There are 10 hidden switches. A switch that is on adds its own fixed numbers to the row, and there is some noise. The rows also spread widely along 12 directions, which tell nothing about the answers.
Known rows, each followed by its switches (1 for on, 0 for off):
[ 4.07  1.55 -1.15 -1.55 -3.13  1.82 -0.42 -1.48  0.95 -0.24  2.45 -0.16
 -2.59  0.31 -1.73 -1.01  0.43  1.81 -1.03 -2.92  1.18 -3.25 -0.84  1.32
  2.66  0.79  0.11  3.07 -2.26  2.19  4.93 -2.88] | 1 1 1 0 0 0 0 0 1 1
[ 0.16  3.26  2.49  3.28 -0.23 -1.60 -0.28  1.15 -0.65 -0.75  0.44  3.08
 -0.63 -0.97 -1.80 -0.74 -0.21 -1.16 -0.37  0.66  1.11  0.06  2.28  2.11
 -0.30 -1.96 -2.55 -0.27 -2.08 -1.76 -1.47 -1.06] | 0 0 0 0 1 0 0 0 0 1
[ 2.38  4.20  3.51 -1.30  0.06 -0.35 -0.76  1.07  2.50  0.28  1.54 -1.12
  0.62 -2.66 -2.23 -0.02  0.37 -2.48  2.02  1.38 -0.99 -0.72 -0.24 -0.73
 -1.13 -0.13  0.71  1.22 -2.81  2.45  2.24  3.77] | 1 1 0 1 0 1 0 0 0 1
[ 1.30  5.53  3.69 -1.78 -1.69  0.62  0.11 -1.58  1.37 -2.12  1.58  0.00
  0.87 -3.75 -3.76  0.93 -0.30 -0.94  1.89 -0.29  1.61 -1.51 -0.57  0.00
  1.75  1.43 -0.18  0.27 -4.17  1.67  2.57  2.20] | 1 0 1 1 1 1 1 0 0 1
[ 3.74  1.18  2.87 -2.09 -0.92  2.62 -0.44 -0.43  3.89  2.63  0.99 -3.05
 -1.98 -1.17 -2.84 -3.64  1.21 -0.75 -1.35 -2.23 -1.47 -0.68 -1.64  2.01
 -2.71  4.02  4.10 -0.19 -1.70  0.70  0.32 -0.34] | 0 1 1 1 0 1 0 0 1 0
[ 5.30  4.23  3.80 -2.32  0.09  1.69 -1.59  0.53  1.33  3.29 -0.20 -2.64
 -0.36  0.51 -1.26 -1.85  0.39 -2.71  0.00 -0.31 -0.83  0.36 -1.94  1.90
 -2.49  1.07  1.41  1.88 -1.25  2.32 -0.02  3.14] | 1 1 1 1 0 1 1 0 1 1
[ 0.59  2.25  2.16 -1.92 -2.13  3.38 -1.43  1.56 -0.06 -0.29 -0.57  2.28
 -1.61  0.75 -2.14  0.65  0.17 -6.00  1.48 -0.37  0.64  0.55  2.68  1.31
 -1.03  0.09 -0.81  0.89 -3.29  2.63  2.30  0.40] | 0 1 1 0 0 1 0 1 1 1
[ 1.20  1.28  1.91 -4.33 -0.03  1.57 -0.16 -1.19  3.27  0.34  0.24 -2.42
 -0.32 -2.50  0.15 -0.29 -0.93 -2.05  2.09 -0.49 -0.82  0.41 -0.79  0.98
 -0.13  1.27  2.52  1.55 -1.68  2.37  1.01  2.35] | 0 1 0 1 0 0 1 0 0 0
[ 1.74  2.37  0.44  0.41  0.42 -0.97  1.91  2.06  2.93  1.94  0.04 -0.70
 -2.59 -2.00 -5.99 -3.05  3.26 -3.59 -0.20 -1.32 -1.10  1.45  0.76 -2.53
 -1.39  0.28 -3.21 -2.46 -0.71 -2.41 -1.72 -3.77] | 1 0 1 0 0 1 0 1 0 1
[ 5.89  3.07 -0.41  1.81 -0.38 -0.60 -0.73  1.81 -0.72  0.79  1.27 -0.79
  1.79  4.36 -1.96 -2.10  2.52  1.78 -0.73 -1.70  0.65 -1.75 -2.28 -1.55
 -1.02  1.36 -0.79  1.12  0.24  0.68  0.18 -0.29] | 0 1 1 1 0 0 0 1 1 1
[ 6.11  2.81 -2.26 -3.81 -0.37  1.66 -1.08  0.82 -0.65  3.58  1.55 -2.04
 -1.09  4.11 -2.88 -3.83  4.27 -5.12 -0.44 -1.70 -0.80 -0.48 -1.12 -0.62
 -1.50 -0.33 -0.02  0.82 -0.94  0.23  1.91 -1.55] | 0 0 1 0 0 1 0 1 1 1
[ 0.38 -1.36  1.54  1.19 -2.42  2.08  0.68 -0.19 -3.27 -0.16  0.25  2.34
  0.18  3.75  2.17 -0.32 -0.99  0.13 -1.14 -1.95  2.23  1.69  0.25  4.19
  1.51  2.82 -0.60  3.87 -2.11  2.43  0.81 -4.28] | 0 1 0 1 0 1 0 0 0 1
[ 3.52 -0.49  0.33  0.37 -0.43 -2.57 -0.80  2.64 -0.47 -2.15  1.85  2.77
  2.60  5.45  0.12 -2.67  0.29  2.03 -1.54  0.88  1.22 -2.14  0.56 -2.60
  3.11  0.97 -0.46  2.76 -1.21  1.36 -0.61 -1.21] | 1 1 0 0 0 1 0 0 1 1
[ 2.81  4.99  3.87  3.46  0.00 -0.23 -0.57  2.07 -0.39  0.14 -0.53  1.48
 -0.89 -0.94 -1.78  0.63 -0.46  1.39  1.38 -0.93  0.43 -1.24 -1.82  3.58
 -2.16 -0.86 -0.74  1.82  0.42  0.74 -0.30  2.22] | 0 1 1 1 0 1 1 1 0 0
[ 1.57  0.98  3.23  0.27 -0.83  2.45  0.27 -0.52  2.91  3.96 -0.75 -2.79
 -3.53 -3.22 -0.15 -0.26  0.55 -0.99 -0.92 -1.84 -0.18  1.43 -1.46  3.43
 -3.31  1.91  0.99  0.78 -1.62  2.18  1.96 -0.24] | 1 1 0 0 0 0 1 0 1 0
[ 0.41  2.76  3.34 -3.35 -2.32  3.19  0.82 -1.37  1.56 -2.22 -0.03  0.79
  0.00 -1.56 -3.49 -0.43  0.03 -2.24  2.93 -2.04  1.42  0.26  0.26  1.00
  0.92  2.65  0.55 -0.32 -2.49  0.78  0.62  0.04] | 1 1 1 0 0 1 0 1 0 1
[ 1.69  5.63  1.93  1.95  1.59 -5.17  0.53  3.41 -0.32 -0.76  1.51  1.64
  2.77  0.41 -3.25 -3.65  2.05  0.00  1.83  0.66  0.47 -1.07 -1.21 -0.86
 -2.82 -3.00 -1.10  0.36  0.42 -2.11 -2.47  1.04] | 0 1 0 0 1 1 0 0 1 0
[ 0.31  1.17  1.00  2.13  0.13 -0.97  1.28  1.20  0.77 -1.81 -0.85  0.69
  2.02  0.81 -2.43 -0.05  0.42  0.68  0.75 -0.68  1.27  1.36  0.86 -3.82
  1.09  1.99 -3.24 -1.55  0.41 -0.94 -2.81 -1.00] | 0 1 1 0 0 0 0 1 0 1
[ 3.31  0.29  2.92  3.04  0.90 -0.44 -0.85  3.41  0.41  2.09 -0.61  0.42
 -1.66  1.72  1.51 -1.33 -0.07  0.89 -0.48  0.32 -1.24 -0.74 -0.99  2.30
 -2.42  0.17  1.15  2.62  0.52  1.90 -0.83  1.64] | 1 0 0 0 0 1 0 1 0 0
[ 2.33  2.21  1.59 -4.17 -2.04  0.94 -0.27  0.08  1.66 -3.27  0.25  1.10
  2.60  1.50 -1.01 -0.81 -1.29  2.84  2.92 -2.74  1.45 -2.21 -3.17 -0.85
  1.91  2.01  3.66  2.15  0.48  3.02  0.18  2.68] | 1 1 1 0 0 0 1 0 1 1
[ 2.26  2.16  1.70  0.03 -0.43  0.35 -0.64  2.52 -0.30  1.08  1.30  2.58
 -1.83  1.47 -2.49 -2.37  2.82 -2.21  0.80 -0.98  0.57 -0.89 -1.26  4.99
 -2.43 -1.76  1.32  1.06 -2.41 -0.03  1.51 -1.13] | 1 1 0 0 0 0 1 0 0 0
[ 1.55 -0.69  0.53 -0.86  1.01 -0.70 -0.53  2.97  0.32  0.00 -2.10  0.83
  0.65  3.36  0.98  0.19 -1.29 -0.59  1.00  0.36 -0.26  1.40  0.18 -3.01
  1.38 -0.41 -1.74  1.93  1.66  2.05 -2.82  0.99] | 1 1 1 0 0 0 1 0 0 1
[ 0.97  3.63  4.17 -0.60 -2.06  4.08 -0.32 -2.64 -2.24 -0.81 -1.65  1.33
  0.60  1.11 -0.97  1.91 -2.26  0.72  1.14 -1.76  2.32  1.32 -0.22  4.08
  1.28  1.17 -1.55  0.48  0.06  0.09 -1.14  0.94] | 1 1 1 0 0 1 0 0 0 1
[ 1.87 -1.62 -0.54  0.66 -0.69 -1.92  1.25  2.05  2.14  0.37  1.44  1.76
 -3.64 -0.13 -1.55 -4.10  0.48 -0.17 -1.47 -1.91 -0.85 -0.69  1.30  0.07
  1.46 -0.05 -0.33  2.52 -0.75 -0.65 -0.71 -6.00] | 0 1 0 0 1 1 0 0 0 1
[ 4.58  2.72 -1.36 -3.15  0.88  0.26 -2.48  0.39  1.07  1.43  0.80 -1.00
 -0.71  2.46 -1.36 -0.43  0.68 -3.14 -0.43  2.24 -0.85 -1.41  1.99 -1.80
  1.21 -3.65 -2.94  0.75 -0.90  0.10  1.19  1.68] | 1 1 0 0 0 0 0 0 1 0
[ 0.93  0.74 -0.55 -1.10 -1.07  0.05  1.18  0.41 -1.16  1.49 -0.34  0.28
 -1.87  1.64  0.01 -1.38  0.28 -2.13 -0.45 -1.44  1.31  1.47  0.24  1.76
  1.19 -0.58 -3.21  3.39 -1.20  1.44  0.98 -4.60] | 1 1 1 0 0 1 1 0 1 0
[ 1.07  3.30  5.51  2.66 -0.25 -0.97 -0.81  1.46 -1.16 -0.15 -0.16  1.38
  1.44  0.06  1.41 -1.25 -1.48  1.62  1.21  0.29  1.00  0.04 -2.05  5.01
 -2.24  0.65  2.32  2.48 -1.52  1.99 -1.14  3.30] | 1 0 1 0 0 0 0 0 0 1
[ 2.40  0.04  0.44 -3.18  0.38  0.69 -2.00  0.46 -1.42  0.04  0.10  0.90
  1.31  5.42  0.91 -2.46  0.22 -4.82 -1.41  2.09  1.68  1.03  2.68  1.52
  1.56  0.13 -1.23  1.22 -3.62  0.55 -1.23 -0.58] | 0 1 1 0 0 0 1 0 1 0

New rows. What belongs after each?
[ 1.35  3.21  2.59 -2.22 -0.28  1.69 -0.47 -0.81  2.31 -1.34  0.75 -0.40
  0.37 -1.41 -5.02  0.42  0.90 -2.31  1.02  0.82  0.56 -0.73  1.80 -2.31
  1.00  1.00 -1.62 -2.81 -2.80 -0.99  0.71  1.54] | 1 1 1 0 1 1 0 0 0 0
[-1.87  1.24 -0.98 -1.71 -1.00  0.02  1.36  1.12  0.35 -1.73  0.71  1.62
  0.58  0.01 -3.53 -0.50  1.67 -2.13  2.76 -1.67  1.00  0.70  0.14 -1.32
  0.29 -0.02 -0.97 -0.93 -1.22 -0.19  1.10 -2.42] | 0 1 1 0 0 0 0 0 0 0
[ 2.13  1.36  1.97 -1.31 -0.82 -2.46  0.60  1.01  2.49  0.34  2.69 -0.19
 -1.02 -1.84 -0.57 -5.50  0.85 -1.23  0.07 -0.96 -0.57 -1.01 -0.81  2.24
 -1.07  0.73  3.34  3.56 -2.90  1.34  0.96 -1.70] | 0 1 0 0 0 1 0 0 1 1
[ 1.43  3.21  1.08  0.57 -2.29  0.23  1.49 -1.37  0.24  1.34  1.11 -1.76
 -1.52 -2.27  0.44 -1.32 -0.16  3.70  0.94 -4.06  1.08 -1.33 -4.71  4.40
 -1.45  1.05  2.29  3.75 -0.26  2.52  3.55 -1.16] | 1 0 1 0 0 0 0 0 1 0
[ 0.47  0.77  2.95 -0.26 -0.97  0.56  0.09 -0.88 -0.11  0.61  0.70  0.07
 -0.63 -0.54 -0.43 -2.57  0.70 -3.27 -1.10 -0.27  1.79  1.71  0.78  4.13
 -0.25  2.69  0.58  0.37 -4.98  0.41  0.12 -2.14] | 0 0 1 0 0 0 1 0 0 1
[ 1.67  2.30  1.84 -1.49 -1.80  3.52 -1.53  0.78 -1.17 -0.51 -0.67  4.06
 -1.83  2.11 -1.83  0.38 -0.85 -2.45  0.13 -1.14  0.86  0.11  1.35  4.77
  0.79 -1.36 -0.53  0.55 -1.82  0.10 -0.47 -1.00] | 1 0 0 1 0 0 1 0 0 1
[ 1.98  5.94  1.51 -3.03  0.75 -4.03  0.44  1.59  0.11 -0.78  1.37  0.06
  1.99 -0.44 -1.73 -3.97  0.77 -1.77  2.95  0.37  0.40 -1.22 -2.61  0.76
 -0.66 -2.76  0.84  2.88 -0.96  0.63 -0.48  2.03] | 1 0 1 0 0 1 1 0 1 0
[ 1.70  2.30  2.96 -1.28 -1.66  1.05  1.99 -1.55  1.25  0.45  1.24 -1.12
  0.24 -0.68 -2.83 -4.04  2.51 -2.77 -0.29 -1.89  1.97  1.52  0.06  2.18
 -0.77  3.59 -0.45  0.00 -3.90 -0.63 -0.04 -3.46] | 1 1 0 0 0 1 0 1 1 1
[ 3.33  0.76 -0.46 -5.93 -0.02 -1.25  0.46  2.23  2.28 -0.31  1.99 -0.51
  0.21  1.54 -2.06 -5.04  1.57 -3.38  1.53 -1.03 -1.29 -1.08 -1.58 -2.25
  1.28  1.11  2.82  2.85 -2.25  2.02  0.10 -1.31] | 1 0 1 1 1 1 1 0 0 1
[ 4.33  1.45  0.67 -1.45  0.08  1.40 -0.95  0.36  1.74  3.36 -0.45 -3.26
 -1.54  0.69  0.52 -2.14  0.62 -2.43 -0.66 -0.93 -1.23  0.45 -0.73 -0.22
 -1.89  1.18  0.81  1.26 -0.28  1.85 -0.15  1.15] | 0 0 1 0 0 0 0 1 1 1
[ 4.01 -1.42 -1.02 -1.18  1.68 -2.29 -1.13  1.51  2.83 -2.38  0.73 -0.35
  1.81  3.07  1.40 -1.32 -1.54  1.71 -0.35  2.25 -1.18 -2.16  1.75 -5.18
  4.15  0.48 -0.73  2.31  0.44  1.11 -2.19  1.40] | 0 1 0 1 0 0 0 1 0 0
[ 3.28  4.10  3.61  2.17 -0.66  0.93 -0.98  3.69 -1.15  0.17 -0.61  3.01
  0.23  3.43 -2.28 -2.24  0.57  1.10  0.34 -1.65  0.36 -1.29 -1.96  4.08
 -3.48 -0.01  0.99  0.86  0.55  0.05 -2.23  0.79] | 1 0 1 1 0 1 0 1 1 0
[ 1.51  3.71  3.00  0.03  0.14 -1.39  1.80 -0.84  1.63  0.56  0.27 -1.62
  0.33 -2.90 -1.62 -1.39 -0.29  1.57  1.82 -1.41 -0.01  0.70 -2.35  0.40
 -0.33  0.27 -0.21  1.41  0.93 -0.22 -1.04  0.65] | 1 1 0 0 0 1 0 0 0 1
[ 4.85  1.66 -0.68 -3.84  0.01  0.50 -0.04 -1.88  0.46  2.08 -0.25 -3.09
 -1.40  1.36  1.35 -3.66 -0.44 -2.43 -0.69 -1.75  0.27  0.68 -0.50  0.57
  1.56  0.29 -0.85  3.26 -0.21  0.47 -1.37 -1.49] | 0 0 1 0 1 0 1 1 1 1
[ 3.31  1.10  3.11  2.58 -1.62  0.60 -0.23 -0.28 -1.69  0.82  0.34  0.35
 -0.96  0.74  2.07 -0.14 -1.35  3.95 -0.69 -2.66  1.56 -1.09 -3.06  4.85
  0.21  2.08  1.99  4.84 -0.40  3.22  1.82 -0.19] | 0 1 1 0 0 1 1 0 0 1
[ 0.82 -0.63  3.08  1.61  0.40 -1.75  1.01 -0.11  3.02  0.04 -0.93 -1.53
 -0.33 -2.21  1.90 -0.43 -2.57  3.14 -1.98  0.56  0.24  0.44  0.07 -1.58
  1.91  2.57 -0.76  1.83 -0.30  1.86 -1.96  0.28] | 1 0 0 0 0 1 1 0 1 0
[ 1.10  1.94 -0.68 -4.62 -0.09 -1.35  0.95  0.97  2.70 -0.24  1.38 -1.41
  1.67  0.67 -3.39 -3.83  2.12 -5.10  0.93  0.34 -0.09  1.52  1.07 -3.91
  0.71  0.95 -1.69 -0.01 -3.19  0.38 -0.55 -2.38] | 1 1 1 1 0 0 0 0 1 1
[ 3.34  1.52  1.15  0.09 -0.80  1.68  0.19  0.04  3.37  3.61 -0.86 -2.45
 -4.20 -2.35 -2.89 -1.16  0.10  0.04 -1.55 -2.91 -1.84  0.42 -0.69 -0.55
 -1.67  1.03 -0.19 -0.09  1.69  0.05 -0.40 -1.39] | 0 1 1 0 0 1 0 0 1 1
[-0.84  1.93  4.40  3.15  0.16 -2.96  0.76  0.29  1.66 -0.20  0.36 -0.12
 -0.12 -3.47  0.28 -2.69 -1.02  0.06 -1.45  0.82  1.67  0.98  0.69  3.03
 -0.94  1.82 -0.19  0.72 -3.80  0.25 -1.75 -0.81] | 0 0 1 0 0 0 1 0 1 0
[ 4.14  1.66  4.24 -1.57  1.42  0.09 -1.47  3.64  3.97  1.34 -1.10 -0.57
 -1.78 -0.53 -1.02 -2.06 -1.62  0.55  1.34 -0.29 -3.05 -1.66 -2.12  0.23
 -2.39  0.13  3.72  2.14  1.70  2.04 -2.72  4.34] | 1 1 1 1 1 1 1 0 0 0
[ 7.93  2.93  2.06  0.04 -1.00  0.31 -1.46  1.94  0.35 -0.24  1.14  1.35
  0.08  4.42 -1.80 -3.71  0.71  3.11 -1.27 -2.27  0.48 -3.64 -2.75  2.00
  0.55  1.43  1.78  3.25  0.21  0.97 -1.06  0.20] | 1 1 1 1 0 1 1 1 1 1
[-0.80  0.39 -0.10  0.40 -2.69  2.21  1.42  0.07 -1.63  1.93 -0.33  0.44
 -1.23  0.94  0.49  0.85  0.97 -1.69 -0.15 -2.84  1.71  2.33 -0.54  1.99
 -0.87  1.24 -1.62  1.72 -1.82  2.78  2.98 -3.86] | 1 0 0 0 0 0 0 0 1 1
[ 0.90  0.35  3.14 -0.72 -0.84  2.86  0.90  2.30  2.74  2.51 -2.47  0.84
 -4.16 -1.73 -2.57 -0.35 -0.08 -1.26  1.22 -3.80 -1.53  1.71 -1.37  1.37
 -2.95  0.55  1.28  0.24  2.24  0.67 -1.98 -1.04] | 1 1 0 0 1 1 1 0 0 1
[ 2.19  0.19 -0.02 -1.27 -1.44  1.57 -1.82  2.35  0.75 -3.48  1.36  3.91
  1.26  4.02 -3.35 -0.19  0.76  1.98  1.16 -1.20  0.57 -3.57 -0.30 -0.94
  1.19  1.03  2.95 -1.21 -0.22  0.25  0.65  1.26] | 0 1 1 0 0 0 0 0 0 0
[-0.88 -1.90  5.11  1.25 -0.31 -0.03 -0.17  2.97  3.11 -2.75 -0.80  2.17
  0.84 -0.85  1.39 -0.44 -1.38  0.78  1.81 -0.04  0.77 -0.49  0.12  0.23
 -1.11  3.89  3.83  1.09 -2.07  3.27 -1.20  2.71] | 0 1 0 0 1 0 1 1 0 0
[ 4.95  3.57  0.14 -2.20  0.48 -0.70 -0.95  1.64 -2.35  1.04  2.57  0.57
  2.59  5.11 -2.59 -2.99  3.98 -3.16  0.98  0.66  0.44 -0.82 -1.43  0.11
 -0.80 -1.39 -0.23  1.08 -1.64 -0.21  1.17  0.46] | 1 1 0 0 0 1 0 0 0 1
[ 1.37  0.08  1.70  0.00  1.27 -4.03  0.35  2.62  2.52 -0.61  1.26 -0.42
  1.12  0.57 -0.73 -4.04  0.44 -1.35 -1.07  2.58 -0.18 -0.13  1.83 -3.06
  0.93  1.04 -1.24  1.43 -2.92  0.95 -1.48 -0.89] | 1 1 1 0 0 1 0 0 1 0
[ 1.78  0.79  1.82 -4.43 -1.54  0.25  1.36 -0.17  2.75  0.04  1.22 -0.39
 -0.99 -0.41 -2.73 -6.27  0.74 -3.23 -0.99 -2.06  0.20  0.92 -0.17  1.79
  0.81  3.40  2.10  1.12 -3.93  0.35 -1.58 -4.40] | 1 0 1 1 0 1 1 0 1 1
[ 2.37  3.27 -0.60 -6.11  0.57 -0.43  0.39 -1.33 -0.48  0.44  0.61 -1.72
  2.88  2.62 -0.26 -4.07  1.42 -3.55  1.97 -0.77  1.04  0.93 -1.82  0.30
 -0.12 -0.80  1.27  0.92 -0.48 -0.95 -1.84  0.48] | 0 0 0 0 1 0 1 0 1 0
[-0.15  1.82  0.69 -1.01 -1.91  1.68 -0.04  1.74  0.25 -1.53 -1.22  2.08
  0.55  0.35 -2.54  3.13 -0.70 -0.14  2.01 -2.21  1.05 -0.14 -0.46 -3.31
  0.70  0.74 -1.04  0.35  0.92  2.96  1.44  1.12] | 0 1 1 0 0 1 1 0 1 1
[-0.51  1.23 -0.20 -0.98  0.07 -4.42  2.19  2.77  2.03 -1.27  0.40 -0.04
  1.31 -1.50  1.54 -1.55 -0.70  2.49  3.79 -1.79  0.11 -0.77 -3.82 -1.89
 -0.06 -1.16  1.51  5.19  1.47  3.93  0.99  0.27] | 1 1 0 0 0 0 1 0 1 0
[ 4.79  0.92 -0.47 -0.50  0.25 -2.29 -0.39  1.56 -0.58 -1.78  2.62  1.14
  3.69  5.81 -2.65 -4.45  2.79  1.81 -0.71 -0.10  1.30 -2.02 -1.25 -2.16
  2.31  1.52  0.21  0.03 -1.34 -1.33 -1.50 -1.53] | 1 1 1 0 0 0 0 0 0 1
[ 2.72  2.28  1.07 -3.90  1.12 -1.96  1.06 -1.66  0.30 -0.94  1.95 -1.63
  2.95  2.06 -0.14 -5.91  2.13 -3.23  1.34  1.42  1.57  0.89  0.25  1.54
  1.55  0.63 -0.47  1.42 -3.37 -1.91 -2.18 -1.25] | 1 1 0 0 0 0 0 1 0 0
[-2.35  0.00  1.15  4.76 -1.06 -0.84  1.58  1.78 -2.75 -0.54 -0.34  2.75
  0.83  1.41  1.00  1.42  0.26  1.71  0.80 -1.51  2.49  1.61 -0.50  2.18
 -0.90  0.66 -2.10  1.55 -0.59  1.34  0.88 -2.85] | 0 1 0 0 0 0 0 0 0 0
[-0.53  2.21  2.07 -0.95 -2.39  0.54  0.85 -1.58  0.53 -1.50  0.32  1.50
 -1.16 -2.20 -2.07 -1.08 -1.03 -1.60 -0.78 -1.54  2.20  0.72  1.71  1.88
  2.27  1.63 -1.35  0.52 -3.31  0.09  0.12 -3.11] | 0 0 1 0 0 1 1 0 1 1
[-0.71  3.83  3.27  0.96 -0.29  0.45  0.28  0.95  0.26  0.38 -1.03  0.30
  0.51 -0.85 -3.18  0.79  0.48 -2.65  0.77  0.54  1.12  1.77  1.06 -0.35
 -1.88  0.04 -3.45 -1.43 -1.34  0.08 -0.36  0.57] | 1 1 1 0 0 1 0 0 1 0
[-0.03  0.05  2.18  0.50 -1.08 -2.80  1.24  0.74  0.03 -2.78  1.02  1.48
  2.51  1.50  1.16 -2.90 -0.62  2.53  0.12 -0.62  3.08 -0.41 -1.21  1.31
  1.90  2.63  0.52  3.20 -2.75  1.99 -0.47 -2.05] | 1 1 1 0 0 0 1 0 1 0
[ 2.77  1.98  0.75  1.83 -0.71 -2.09 -0.79  3.10 -0.96 -0.60 -0.74  3.51
 -1.15  2.75  0.53 -1.35 -1.66  2.20 -0.13 -1.33  0.90 -1.26 -0.70  1.91
  0.87 -2.63 -1.68  4.21  1.17  1.60 -1.35 -1.13] | 1 1 1 0 0 0 1 0 1 1
[ 0.26 -0.99  1.04  2.74 -0.59 -3.82  2.43  4.97  2.15 -2.15  0.01  3.65
 -2.18 -0.55 -1.40 -3.19  0.16  3.35  1.30 -2.90  0.16 -1.48 -1.76  0.22
  0.29  0.64  0.61  3.64  0.75  1.43 -1.27 -4.31] | 1 1 1 0 0 1 1 1 0 0
